The rows of a group lie close to one hidden flat surface of 11 dimensions, which passes through zero. Surfaces can cross.
In the rows, 128 means zero.
Known rows, each followed by its group:
[ 97  30 157 107 144 110  91  75 115 166  91 138  92 103 105 155 146 138
  74 134 148 137 159 141 131]
kufo
[152 108  94 143 157 117 130 155 134 160 126 106 143 123 141 153  45 131
 113 148 168 148 163  99  56]
disi
[179 119 156  98 147 155 109 106 175  68 146 102 127 164 170 181 109 119
 141  84  78 145 106 117 142]
disi
[110 111 111 123 162 108 126 146 113 168  93 131 116 108 122 141 192 149
  99  96 132 174 163 143 148]
lani
[100 185 191 142 155 117 133 119 126  93 142 144  86 127 133  92 195 142
 129  87 116 134  99 140 150]
lasep
[ 87 195 115 195 162 114 154 168 119 124 138 181 122 100 162 122 169 140
 137 146 132 123 127 145 152]
disi
[ 94 129 144 136 147 129 136 161  80 163 113 155 107  27 145 123 186 173
 179  92 112 178 114 179 132]
disi
[ 94 111  94 158  97 124  90 100 131 101 124 104 135 132  91 124 135 114
  63 120 127 134 130  83 146]
lani
[147 101 155  73 126 134 153 130 132 179 110 128  94 120 132 155 109 122
 147  93 156 117 187 154 119]
roru
[144 171  62 148 136 158  96 136 171 138 101 115 123 201 137 141  84 143
  43 172 161 124 164 110 102]
disi
[165 134 120 124 134 139 134  88  91 101 153 126 166 151 119 144 177 118
 149 105  76 182  90  86 144]
kufo
[132 100 146 125 142  68 147 136 113 130 149 113 149 109 115 121  81  94
 131 145 170 114 138  81  70]
netod
[153  94 152 111 109 128 154 115 164 131 164 111 117 153  87 130 189 100
 195 109 128  98 103 147 203]
roru
[136 161 107 145 124 146 139 171 106 149 120 147 138  96 149 128  84 142
 163 141 124 130 123 138  94]
Boba
[137 133 138 108 130 120  85 104 166  79 130  93 110 138 134 154 116 110
  85 106 134 136 125  82 113]
netod
[145  84 158  74 190  81 123 123 153 151 100 157 115 132 170 177 150 126
 111 187 173 104 152 162 128]
Boba
[176  86 168  42 105 155 123  86 136 149 130  91 113 159 104 115 157 133
 158 109 127 135 115 158 133]
lani
[ 69 135 132 177  95 114 131 104 156 110 157 130 101 134  98 100 128 101
  97 152 179  68 148 114 157]
roru
[114 144  71 186 114 155 102 121 119 104 135 121 149 120 129 131 151 165
 116 147 101 163  97 121 143]
kufo
[142 101 195 128 166 137 141  87 160  90 137 167 105 171 186 171 105 156
 135 158  97  92 125 185 149]
roru
[144 154 103 134  83 185 109  73 129  94 157 106  99 123 116 178 153 100
 142  43  98 175 129  66 155]
lasep
[126 160 109 141 125 110 154 132  92 127 139 139 149 128 113 121 148  95
 133 104 122 142 138  81 132]
lani
[101  75 123 135 132 107 123 152 170 135 114  95 124 128 108 142 118 118
  94  89 135 122 169 136 159]
Boba
[124  82 144  84 144  76 150 139 114 166  87 157 147 151 124 125 118 109
  96 169 147  86 177 154 131]
roru
[134 161  94 137 103 163 108  96 151  94 148 121 131 157 124 138 188 113
 125 126 106 138 101 109 185]
lani
[134 107 100 170 171  82 138 158 147  78 145 132 198 148 144 155 114  96
 121 148  85 125 107  94 162]
Boba
[156  79 157  82 141  99 132  98 117 111 137  91 166 174  91 100 181 116
 118 108 103 155 106 114 148]
netod
[ 98 168  68 168  73 150 125 137 144 140 118 159 118 143 115 129  95  94
 103 173 153  60 155 118 155]
disi
[124 115 114 173 127 157 150  98 116 139 178 141 152 112 157 136 115 148
 170 185 137 139 119 139 120]
risa
[130 103 140 122  99 130 129  77 135  89 134 150 146 193 115 131 121 107
 111 174 101  73 113 129 169]
roru
[132  97 101  91 113 146 108 123 194 137 127  92 131 143 130 151 128  90
 110 122 150 112 169 131 166]
risa
[105 188 111 170 170 109 162 127 126 121 151 151 121 144 135 139 227 113
 115 100 140 157 155 105 179]
disi
[137 237 149 123 163  96 159 157  79 120 133 168 118 119 154 100 175 128
 149 118 139 147 109 107  90]
netod
[134 149 135 158 139 134 129 115 154  72 140 165 132 161 170 157 109 123
 129 167  98  87 105 136 155]
netod
[114 152 105 185 140 136 136 150 147 109 140 153 119 103 171 176  71 120
 132 131 128 115 148 112 125]
lani
[151 102 140 103 109 128 122 129  91 126 119 130 166 122 115 108 111 132
 160 148  93 128  81 136 109]
disi
[137  84 137 160 195  90 166 132 108 132 137 172 159 122 170 184 132 142
 151 164 112 143 135 143 134]
roru
[140  67 123 158 165 104 169 120  65 168 163 142 195  95 138 115 120 160
 181 203 136 166 107 139  77]
risa
[111 170  48 210  69 192 123 145 135 141 145 162 113  83 128 168 113 127
 184 151 123 105 113 127 168]
roru
[106 149 124 154  95 123 126 127  94 135 154 114 132  92 101  72  79 125
 134 156 170 123 110  91  57]
Boba
[133  62 125 109  71 146 126  93 114 138 147  73 170 154  55  70 119 116
 134 122 112 131 106 121 138]
netod
[140  80 176 109 166 131 149  82 105 176 141 139  74  90 155 175 148 168
 159 115 169 170 166 156  95]
Boba
[127  74  93 168 183  92 161 155 105 166 119 181 159  98 158 201 138 135
 149 168 122 139 157 148 149]
roru
[157 123 145 109 152 140 126 115  82 134 106 152 146 144 133 108 196 194
 153 147  67 172  64 181 138]
roru
[116 111 119 167 102 146  86 121 180  71 159  92 128 119 143 144  21 111
 105 144 136 102 114  85  92]
risa
[126 113 126 155 114 141 107  82 133 112 169 110 112 100 136 155  79 116
 130 138 163 138 130  77  82]
Boba
[141 183 109 106 145 156 114 187 183 128  92 136 110 143 182 146 105 136
 117 127 124 101 146 169 140]
lasep
[108 115 123 102 121 150  78 124 110 162  79 105  90  85  97 115 191 176
  91  75 122 194 121 151 130]
lasep
[ 88 117 160 172 128 108 155  73 132 110 178 134  98 134 113 128 157 110
 118 124 162 113 153 107 149]
kufo
[131 125  75 144 140 126 109 153 101 125  88 133 149 104 136 185 115 124
  94  77  82 185 151  87 127]
lani
[105 160  81 159  91 136 117 141  92 120 136 135 153  83 109 122 154 106
 148 112 108 149 104  88 144]
disi
[169  34 157 113 138 102 137  87 109 131 187  77 176 119 103 121 102 122
 177 158 147 159  90  94  70]
lani
[131  66 111 114  95 102 137 115  62 173  84 155 139 119  67 134 135 134
 125 148 115 121 137 129 128]
risa
[ 71 124 144 197 126 110 125 114  92 128  96 187  69 100 110 147 136 172
  93 131 125 107 137 146 137]
risa
[128 111 101 148 120 128 118 151 129 140 127 120 141  91 134 145  57 115
 133 143 142 120 136 106  90]
kufo
[141 141  89 135  94 174  88 105  90 124 129  97 137 102 106 123 141 153
 128  95  96 201  87  89 101]
lasep
[117 131 173 152 190 135 137 104  69 160 121 189  85  71 172 158 143 173
 151 121 118 177 127 149  90]
kufo
[143  72  89  85 146 103 129 145 163 176 114  74 150 144 117 150 121 110
  91 126 182 145 201 121 120]
lasep
[119 137 159 108 126 131 164 127 149 154 180  94 116 119 131  82 111 105
 161 125 198 114 162 133  98]
risa
[129 152  98 142 118 153 100 116 100 137 116 131 109  90 133 152 137 151
 119 114 131 175 128 106  99]
netod
[ 88 180 140 139  91 120 164 114  93 146 134 161 107 135 100  68 137 110
 120 149 166  80 155 125 125]
roru
[182 174 109  63 124 133 139 167 120 140 128  86 165 152 122  87 113 109
 143 100 133 155 126 101  78]
lasep
[134  72 131 121 100 102 148 108  91 146 126 147 172 149  87 102 104 116
 139 196 127  84 113 130 123]
netod
[137 167 125 108 116 153 117 120 134 120 133 119 108 129 128 141 144 101
 127  71 125 146 137  97 135]
kufo
[ 99 213 140 188 153 119 188 150 127 115 168 183 106 118 179 132 108 104
 157 135 158  85 162 122 128]
roru
[147 181 110 110 100 129 155 138 147  89 145 110 156 188 101 116 173  57
 133  59  87 115 129  83 200]
Boba
[ 89 112 117 167 100 118 124 141 199 107 133 128 117 150 130 135  75 104
  97 178 163  38 157 148 165]
kufo
[138  74 122  77 159  67 114 161 117 149  88 104 179 136  91 103 167 119
  94 138 122 148 118 126 132]
lasep
[102 136  85 204 180 135  83 153 148 111 142  89 123  62 164 164 109 163
  94  99 143 216 132  88  81]
disi
[ 95 135 149 131 140 124 127 138 190 133 128 112  67 119 137 144 141 118
 106  87 176 104 183 152 162]
roru
[123 124 156  69 163  86  87 110 175 124 108 115 103 146 135 124 177 111
  67 160 184 114 138 126 125]
Boba
[133 170  95 135  93 125 135 148 131 115 157 101 148 117 109 114  82  64
 142 101 150 118 137  54 103]
risa
[155  74 130 111 116 138 104 113 153 119 118 121 121 123 149 193  47 119
 129 141 127 107 141 122 105]
netod
[118 112 137  89 143  91  47 126 169  94  72 111 103 133 132 147 123 132
  31 149 147 116 122 114 107]
netod
[139  86 152 110 127  99 151 120  77 155 134 120 156 129  95  84 127 145
 149 154 134 132 111 135  88]
kufo
[107 116  55 163 129 119  83 194 186 110 104  87 169 125 132 125 106 152
  83 169 132 125 117 142 141]
kufo
[162 161 116 114 125 119 153 170 101 139 120 178 162 113 153 148  36  62
 176 152 116  79 122  90  88]
kufo
[135  95 163 113 112  91 160  86 107  92 154 141 172 176  90 101 162  84
 147 154  99  89  95 111 167]
disi
[107 160  70 148 167 131 100 162 226 112 116 104 128 165 171 160 146 122
  48 139 156 125 185 132 179]
lasep
[ 73 142  91 151 119 137  68 104 112 143  97 125 104 102  98 102 217 172
  53 149 148 174 119 133 143]
Boba
[170 161 153  85 173  83 161 166 107 125 126 147 150 136 152 131 132 103
 156 120 127 132 120 109  97]
netod
[149 146 105 132 183 121  82 165 176  94 112 138 144 120 199 182 102 132
 105 163 114 136 103 125 119]
Boba
[105  89  57 170 101 149 100 121 106 151 105 117 155 119  98 126 179 197
 101 170 113 167 115 161 159]
kufo
[117 161 161 103 136 107 110 129 160  84 129 104 121 167 115  81 167 110
  91 103 123 117 104 121 155]
lasep
[118 102 157 152 146 174 122  90 160 123 155 124  88 113 179 161 108 178
 143 141 135 143 137 175 123]
risa
[143 118  55 125  89 164  98 169 117 173  97 113 135  72 126 165  60 129
 143 119 133 150 145 113  89]
kufo
[140 201 102 142 156 150 129 164 129 121 155 109 152 103 168 105 147 141
 152 112 124 184 103 112  99]
risa
[120  94 146 112  94 156  98 100 113 155 119 110 112 114 101  81 121 178
 126 171 149 127 100 170  94]
lani
[122 106  80 160 114 152 136 117 133 164 131 145 118 107 138 186 114 125
 134 138 151 131 178 129 143]
lasep
[ 98  70 115 144  88 165  93  75 162 121 124 116 109 150 100 141 142 143
  88 142 118 109 135 158 189]
netod
[ 90 143 111 156 153 115  95 119 161  92 155  87 155 136 124  79 181 130
  75 146 143 161 102 109 143]
risa
[122 147 180 117 126 121 115 145 163  83 128 133 104 127 141 115  86 110
 134 113 115  83  97 135 123]
lasep
[111 170  90 146 138  99 128 169 118 117 103 166 172 150 125 102 166 119
 103 176 105 103 103 133 162]
lani
[ 55  76 123 150 108 147  92  83 133 181 107 118  69  97  94 103 183 184
  69 152 182 140 169 184 153]
risa
[170 107 137 105 154 119 131 157 175 106 130 127 154 147 169 163  67 104
 153 150 112  94 116 137 125]
lani
[102 158 176  96 156  99 150 110 104 160 120 147  90 139 112  75 235 149
 113 122 167 135 140 162 143]
Boba
[ 84 156 143 131  71 174  85 113 168  99 122 120  75 111 122 108 130 130
 109 103 128  93 120 151 161]
disi
[112  85  96 160 170  74 149 172 121 149 117 151 179 119 129 141 139 118
 122 175 129 121 136 133 151]
netod
[108 143 128  95 128 133 134 166 132 198  98 110  79  88 118 106 136 140
 120  88 188 137 189 159 101]
lasep
[131 158 137 156 115 111 153 126 128  94 136 162  96 139 124 176 109  84
 138  79 113  94 150  85 152]
risa
[150 109 144 137 150 142 150  52  82 135 140 147 129 188 115 132 200 174
 120 148 108 172 121 138 142]
disi
[120 101 172 129 126 123 130  88 152 114 153 123  98 138 133 134 101 123
 127 143 157  99 141 134 119]
Boba
[104 138 113 173  88 123 168  81  81 119 159 163 136 146  90 125 152  95
 137 141 126 104 140  89 158]
lani
[136 174 109  97 112 158  91 153 150 112  90 125 124 147 138 114 139 136
 103 113  97 127 108 144 147]
lani

New rows. What belongs after each?
[110 128  85 157 107 110 116 169 154 119 119 132 157 123 126 126  65  96
 110 177 144  75 129 111 123]
kufo
[144 154 156  71 107 145 141 101 173 112 156  95 111 181 119 107 160  79
 133  89 143 103 146 120 165]
risa
[142 134 112 103 138 116 121 176 128 142 108 111 158 119 128 104 112 127
 132 129 121 136 116 132 106]
netod
[150 153 141 133 190  99 141 176 152 118 149  99 139 118 168 133  76 120
 131 109 154 152 139  98  65]
disi
[155 160 130 129 170 102 189 149 128 130 166 136 137 131 154 166 146  82
 174  82 140 146 164  87 136]
disi
[160 161  80 132  87 154 156 155  73 162  99 190 142 116 131 165  99 118
 184 140  92 108 127 128 126]
risa
[156  57 115 105 128 131 130  89 113 178 106 120 127 159 106 158 119 148
 105 148 147 144 168 135 110]
disi
[129  68 131 103  99 124 106 130 149 143 122  57 134 136  87  85 114 171
 107 136 153 136 124 157 103]
kufo
[107 136 114 180 148 128 134 111  88 132 130 194 128 103 147 158 134 129
 134 163 110 131 118 118 134]
kufo
[118  83 150 152 164 120 157 149 149 157 140 107 107 110 152 132 136 211
 148 141 159 145 158 207 120]
kufo
[143 122 155  85 120 159 100 134 175 120 114  90 100 141 140 123 100 141
 118  91 121 127 128 160 121]
netod
[ 87 126 139 135  85 140 137  75 152 137 149 133  78 147  93 114 180 107
 114 137 175  78 161 141 191]
lani
[103  22 179 113  99 133 113  76 135 120 131 126 102  90 117 162 137 135
 151 115 107 112 122 167 173]
disi
[146  88 131  92 119  85 127 122 145 119 118 134 143 153 120 166  94  75
 110 152 145  80 148  99 128]
netod
[142 110 161 100 121 127  81 125 147  91  64 129  73 144 119 173 106 149
  80  65  79 119 122 134 137]
risa
[138 156  68 181  60 178 122 120 124 112 161 129 140 109 113 150  94  99
 177 132 115 116  99  84 142]
roru
[176 148 124 105 114 163 147 127 155 112 123 164 131 181 163 181  93 103
 159 144  93  78 133 144 162]
disi
[155 121 173 112 132 160 128  94 166  95 163  99 102 154 160 147  80 137
 144 105 129 128 130 134 104]
lasep
[125 110 151 132 157 108 137 140 101 153 111 141 102  94 134 148 123 157
 138 103 135 151 146 142 102]
risa
[169 124 108  87 114 149  94 110 155  83 127  97 167 178 127 142 143 103
 113 113  75 143  93 103 157]
risa
[140 124 106 151 109 163 112  86 123 102 127 144 107 133 132 199 143 131
 127  95  84 150 127 108 168]
risa
[140 131 111  96  77 136 147 140 101 150 129 130 139 104  99 126 121  84
 174 100 125 114 131 104 133]
disi
[177  99 125  78 118 151 138 160 115 168 106 102 140 119 131 124 100 176
 173 124 121 154 124 178  88]
kufo
[117  73 125 167 171  68 153 152 110 142 156  96 169  92 116 112 121 155
 139 154 162 164 133 122  81]
kufo
[169 115  99  63  99 143  76 140 157 134 117  78 169 152  98  85 153 121
 132 176 128 126  63 135 131]
lani
[ 97 158 152 164 141 105 135  68 106 100 143 175  92 138 134 143 184 138
  99 158 145 116 126 113 141]
netod
[111 154  82 129 130 115 106 133 140 104 138 105 197 164 108  67 202 104
  86 170 122 140  90 103 168]
risa
[ 99 148 118 166 121 101 146 168 143 134 149 127 134 111 104  89 129 102
 146 147 167  87 121 116 138]
roru
[ 94  87 100 152 101 121 120 112  93 174 122 116 121  91  83 112 125 140
 107 145 167 140 149 115 105]
disi
[156 108 220  93 165 121 151 116 160 118 165 113 108 145 158  98 114 154
 173 150 152 104 103 181  97]
lani
[101 172 141 171  98 163 145  79 119 110 168 150 100 140 131 103 154 136
 143 149 137 101 121 136 149]
risa
[127  92 180  75 112 117 164 112 123 177 124 133 112 148 105  81 134 128
 149 156 168  80 155 184 127]
risa
[125 131 125 109 193 102 120 179 148 135  70 153 124 132 167 163 170 151
  90 106  99 149 150 171 162]
lani
[150 119 136 120 165 141 150  98 126 136 141 132 114 142 151 177 193 150
 141  90 113 184 153 141 160]
lasep
[176 105 130  39 121 127 114 153 104 158  65 118 149 149 114 123 130 135
 121  98  88 150 124 149 118]
lani
[ 97 111  97 229 144 106 166  93 128 104 194 162 148 119 144 182 142  97
 147 170 144 115 140  84 170]
lani
[140 127 126  87 115 158 132 116  90 171  78 171 106 121 164 162  62 151
 116 138 124 120 183 159  84]
roru
[132 141 147 110 117 139 122 105  74 122  98 166 151 166 124  75 145 177
 114 189  82 120  76 171 116]
roru
[184 110 157  77 135 139 146  89  74 138 113 190 140 142 145 180 116  90
 172 121  74 127 110 110 125]
kufo
[134 119 177  88 191  82 146 162 129 143  89 177 132 145 156 117 147 133
 121 161 116  95 124 184 139]
kufo
[151 140 159 137 147 112 172 125  96 119 188 115 163 116 137  97  97 118
 186 135 139 147 106  98  68]
risa
[130  85 118 141 100 144 146  63  68 153 141 148 130 121 100 153 144 141
 147 135 120 154 144 114 128]
roru
[123 170 113 155  60 198 113  81 150 105 149 138  85 150 131 149  88 121
 131 129 128  90 137 121 143]
disi
[176 185 111  97 145 156 156 118 117 123 141 126 146 179 153 133 189 133
 151 101 100 174 128 125 148]
lasep
[130  94 142  99 125 125 152  88 103 167 129 142  95 121 106 167 172 101
 141  81 143 144 177 115 154]
kufo
[122 178 176 151 167 107 143 146 115  89 139 166 124 123 159 109 153 142
 152 126  93 125  79 143 135]
lasep
[128 119 118 159 138 134  94 112 165  69 148 106 139 126 172 177  45 109
  91 124 118 137 137  77  93]
roru
[123 116  82 154 118 115 136  99 118 154 157  92 135 146  84 130 116 100
  88 124 188 154 178  52  94]
disi
[148  90 164  72 123 156  71  58 154 117 105 126  89 155 142 150 142 160
  94 165 131 121 110 161 125]
Boba
[160 106 125  99 112 105 184 151  77 169 131 115 180 143  90  78 149 154
 181 154 129 134 113 158 111]
kufo
[155 197 139 101 106 190 128 120 111 131 106 179  90 139 160 141 130 135
 162 109  88 114 114 158 137]
kufo
[ 72 117  88 205 145 110 109 157 132 122 110 139 146 106 124 120 138 156
  82 163 119 132 120 141 154]
Boba
[163  72 105 121 166 154 148 117 145 160 165 114 156 108 179 192 124 132
 182 139 134 177 157 145 131]
risa
[128  85 124  85 101 116 102  91  93 128  80 139 166 172  96  99 128 137
  69 181 103 112 120 135 123]
roru
[177 116  96 143 110 170 115  92  96  99 135 136 141 126 139 209 107 130
 160  95  61 177 101  86 127]
risa
[ 93 185  99 172 195  94 152 195 184 125 150 135 130 101 182 142 150  95
 120 118 172 126 174 115 154]
risa
[111 175  99 151 124 181 120 140 125 157 114 151  95  97 158 140 156 168
 139 124 128 155 137 166 139]
risa
[153 174  93 109  97 176 124  66 122 138 127 115 104 207  96 128 192 129
  88 101 129 156 151  97 155]
disi
[136 110 123  91 143  94  98 175 172 126 122  69 155 120 117  99 102 101
 102 127 158 129 120 106  98]
lani
[114  98  47 138 135  95 112 174 143 154 117  60 168  98  89 138 174 117
  90  98 158 186 166  88 143]
kufo
[122 139 146 129 122  95 147 120 125 101 150 121 156 163 101  74 144 111
 121 153 133 103 107 115 131]
kufo
[147 160  82 142 108 165  85 105 111 116 108 119 150 186 112  99 117 173
  74 183 109 147  90 112  97]
disi
[124  87  85 158 147 145  94 141 150 152 130 118 130  77 151 168 125 159
 136 159 144 161 125 144 121]
lani
[102 190  99 160 142  91 159 192 111 154 112 165 106  90 129 142 140  98
 132  92 153 121 169 105 129]
risa
[134  87 123 115 104 170  89  55 114 142 110 127  71 111 127 193 154 166
 107 104 125 172 148 131 132]
netod
[169 107 147  60 166 116 119 158 162 149 108 112 143 148 141 116 175 140
 146 149 130 130 103 181 144]
lani
[160 127 126  59  93 136 103 104 113 157 126  97 117 115 104 121 110 101
 131 126 175 138 132  89  71]
Boba
[134 155 116  93 172 119 105 183 112 165  60 180 123  93 162 157 127 113
 114 120 110 137 136 137 121]
kufo
[104 165 170 114 136 117 102 162 151 101 129  90 110  97 130  65 124 136
 116  94 138 133  99 136  98]
disi
[ 86 140 133 130  75 165 110 101 117 161 112 122  67 108  89  91 144 155
 100 110 164 122 155 151 125]
lani
[128 177 143 114 107 178 135  92  83 160 129 164  68  94 133 143 142 121
 155  75 131 151 144 117 114]
kufo
[161 124 108  96  91 171  97 106 135 124 141  63 129 130 113 124  83 129
 126  91 132 170 126  91  80]
lasep
[138  66 123 129 123 117 138 124 157 102 155  91 192 171 100 115 113  91
 128 135 101 113 113 112 168]
netod
[105  99 110 133 156 117 117 156 161 155  91 132 110 112 138 166 149 143
  94 115 136 135 172 163 167]
Boba
[150  81 188  84 188  49 159 142 134 135 146  98 130 117 132 134 102 100
 136 106 176 133 159 104  73]
netod
[132 139 146 185 214  79 145 145 151  72 169 131 165 147 177 140 113 131
 117 160 122 144 104 100 109]
disi
[119 155 115 141 121 157 117 135 140 100 122 155 117 107 159 167 164 124
 150 104  79 130 110 145 189]
disi
[109 182 151 156 135 150 138 140 122 138 147 142  81  82 159 122  92 139
 149 104 160 130 140 128  83]
kufo
[126 174 155 101 167 119 142 131 109 118  92 182 128 166 173 121 149 148
  95 147 101 120 139 165 133]
roru
[116 132 195 109 149  98 129 125 138 104 143 100 118 135 133  70  75 132
 101 124 160 114 131 121  60]
roru
[112 208 159  95 113 144 118 179 127 124 108 130 103 101 138  57 141 142
 147  99 117 110  90 168 118]
disi
[117 132 196 146 144 106 156 142 132  82 178 135 125  82 162 120  94 107
 195 105 122 104  96 129 112]
disi
[112  87 164 136 127  97 164  93  57 181 142 149 101  82 100 115 118 153
 155 147 187 133 154 125  64]
netod
[153 143 130 101 140 101 161 167  79 142 105 148 156 124 130 128 101 117
 147 101 101 139 137 115  95]
lani
[ 95 128 123 172 118 128 105 114 157  97 130 120  84 109 122 172 101 115
  88  86 140 120 153  91 138]
risa
[139 141 171 131  95 141 179 124  61 145 150 138 142 134  94  56 102 153
 189 122 109 117 101 151  89]
Boba
[ 70 123 149 191  91 155 101  83 128 101 128 172  79 115 122 122 120 159
 107 170 119  78 102 159 154]
lasep
[155 162 133 131  88 213 138 102 117 125 157 120 109 132 143 131 117 152
 187  80  89 155 110 147 130]
netod
[157 179 152 111 117 160 154 118 106 108 122 168 117 163 153 134 122 133
 160 103  76 117 117 141 135]
lani
[129 107 136 149 166  94 135 139 155 101 126 157 155 162 159 140 105 132
 114 195 113  86 113 149 145]
disi
[141  60 110 122 113 154 127 105 124 159 126 114 126 114 117 172 118 136
 145 111 122 155 150 135 138]
netod
[141  72 157 123 178  59 177 123  94 142 111 173 132 141 116 181 172 115
 138 111 109 127 153 128 161]
risa
[152 149 117 152 126 135 144 146 108 122 158 149 165 119 149 111  95 132
 188 191 121 113  78 128  95]
lani
[132 150 134 161 135 107 170 143 111 120 162 153 136 112 139 138  86 102
 170 129 139 105 134  99 102]
risa
[178  76 155  50 124 126 133 119 149 146 116 123 143 172 123 135 133 116
 161 157 122  93 117 169 151]
lani
[105 214 141 126 130 150 126 117 104 112 110 164 104 144 158 100 136 149
  89 124 119 130 142 137 113]
roru
[151 156 114 150 128 141 133 143 164 101 173 143 163 141 161 118 112 112
 187 213 134  81  68 138 135]
lani
[154  94 179  91 192  59 191 163  67 158 135 150 170  99 135 110 171 131
 196 121 111 156 112 149 113]
disi
[130 144 178 107 155  81 115 151 128  84 121 121 160 157 121  49 133 134
 112 160 106 106  64 138 105]
lasep
[162 110 167 102  93 155 136  93 160  99 152 119 113 169 125 138  97 112
 167 124 110  82 110 143 146]
roru
[114  91 118 170  81 146 127  99 100 130 148 128 141 117 106 108  76 156
 144 188 135 107 107 130  96]
kufo
[172 142  86 106  90 145 145 154 111 150 132 123 158 132  90 124 171 102
 200 114 102 130  89 117 166]
roru
[148 168 125  90 100 151 119 163 120 154  88 173 113 108 152 136  43  87
 148 134 126  74 134 124  92]
kufo
[185 206 122 106 131 164 168 140 141 119 175 134 130 139 166 157 151  89
 216  90 118 138 116 109 142]
lani
[177  91 125  73 153 110 124 124 138 113 112 117 165 165 145 173 125 106
 117 111  90 147 133 109 137]
roru
[158 164  97  81 140 114 138 168  94 195 106 151 126  80 149 148 132 105
 162 143 180 140 152 109  73]
Boba
[ 90 138  99 215 142 127 135 135 132 121 159 143 122  88 152 152 110 140
 130 145 152 136 140 114 123]
kufo
[158  86 126  58 134 134 103 154 178 145  79 111 118 140 150 177  89 119
 105 108 123 114 164 157 135]
roru
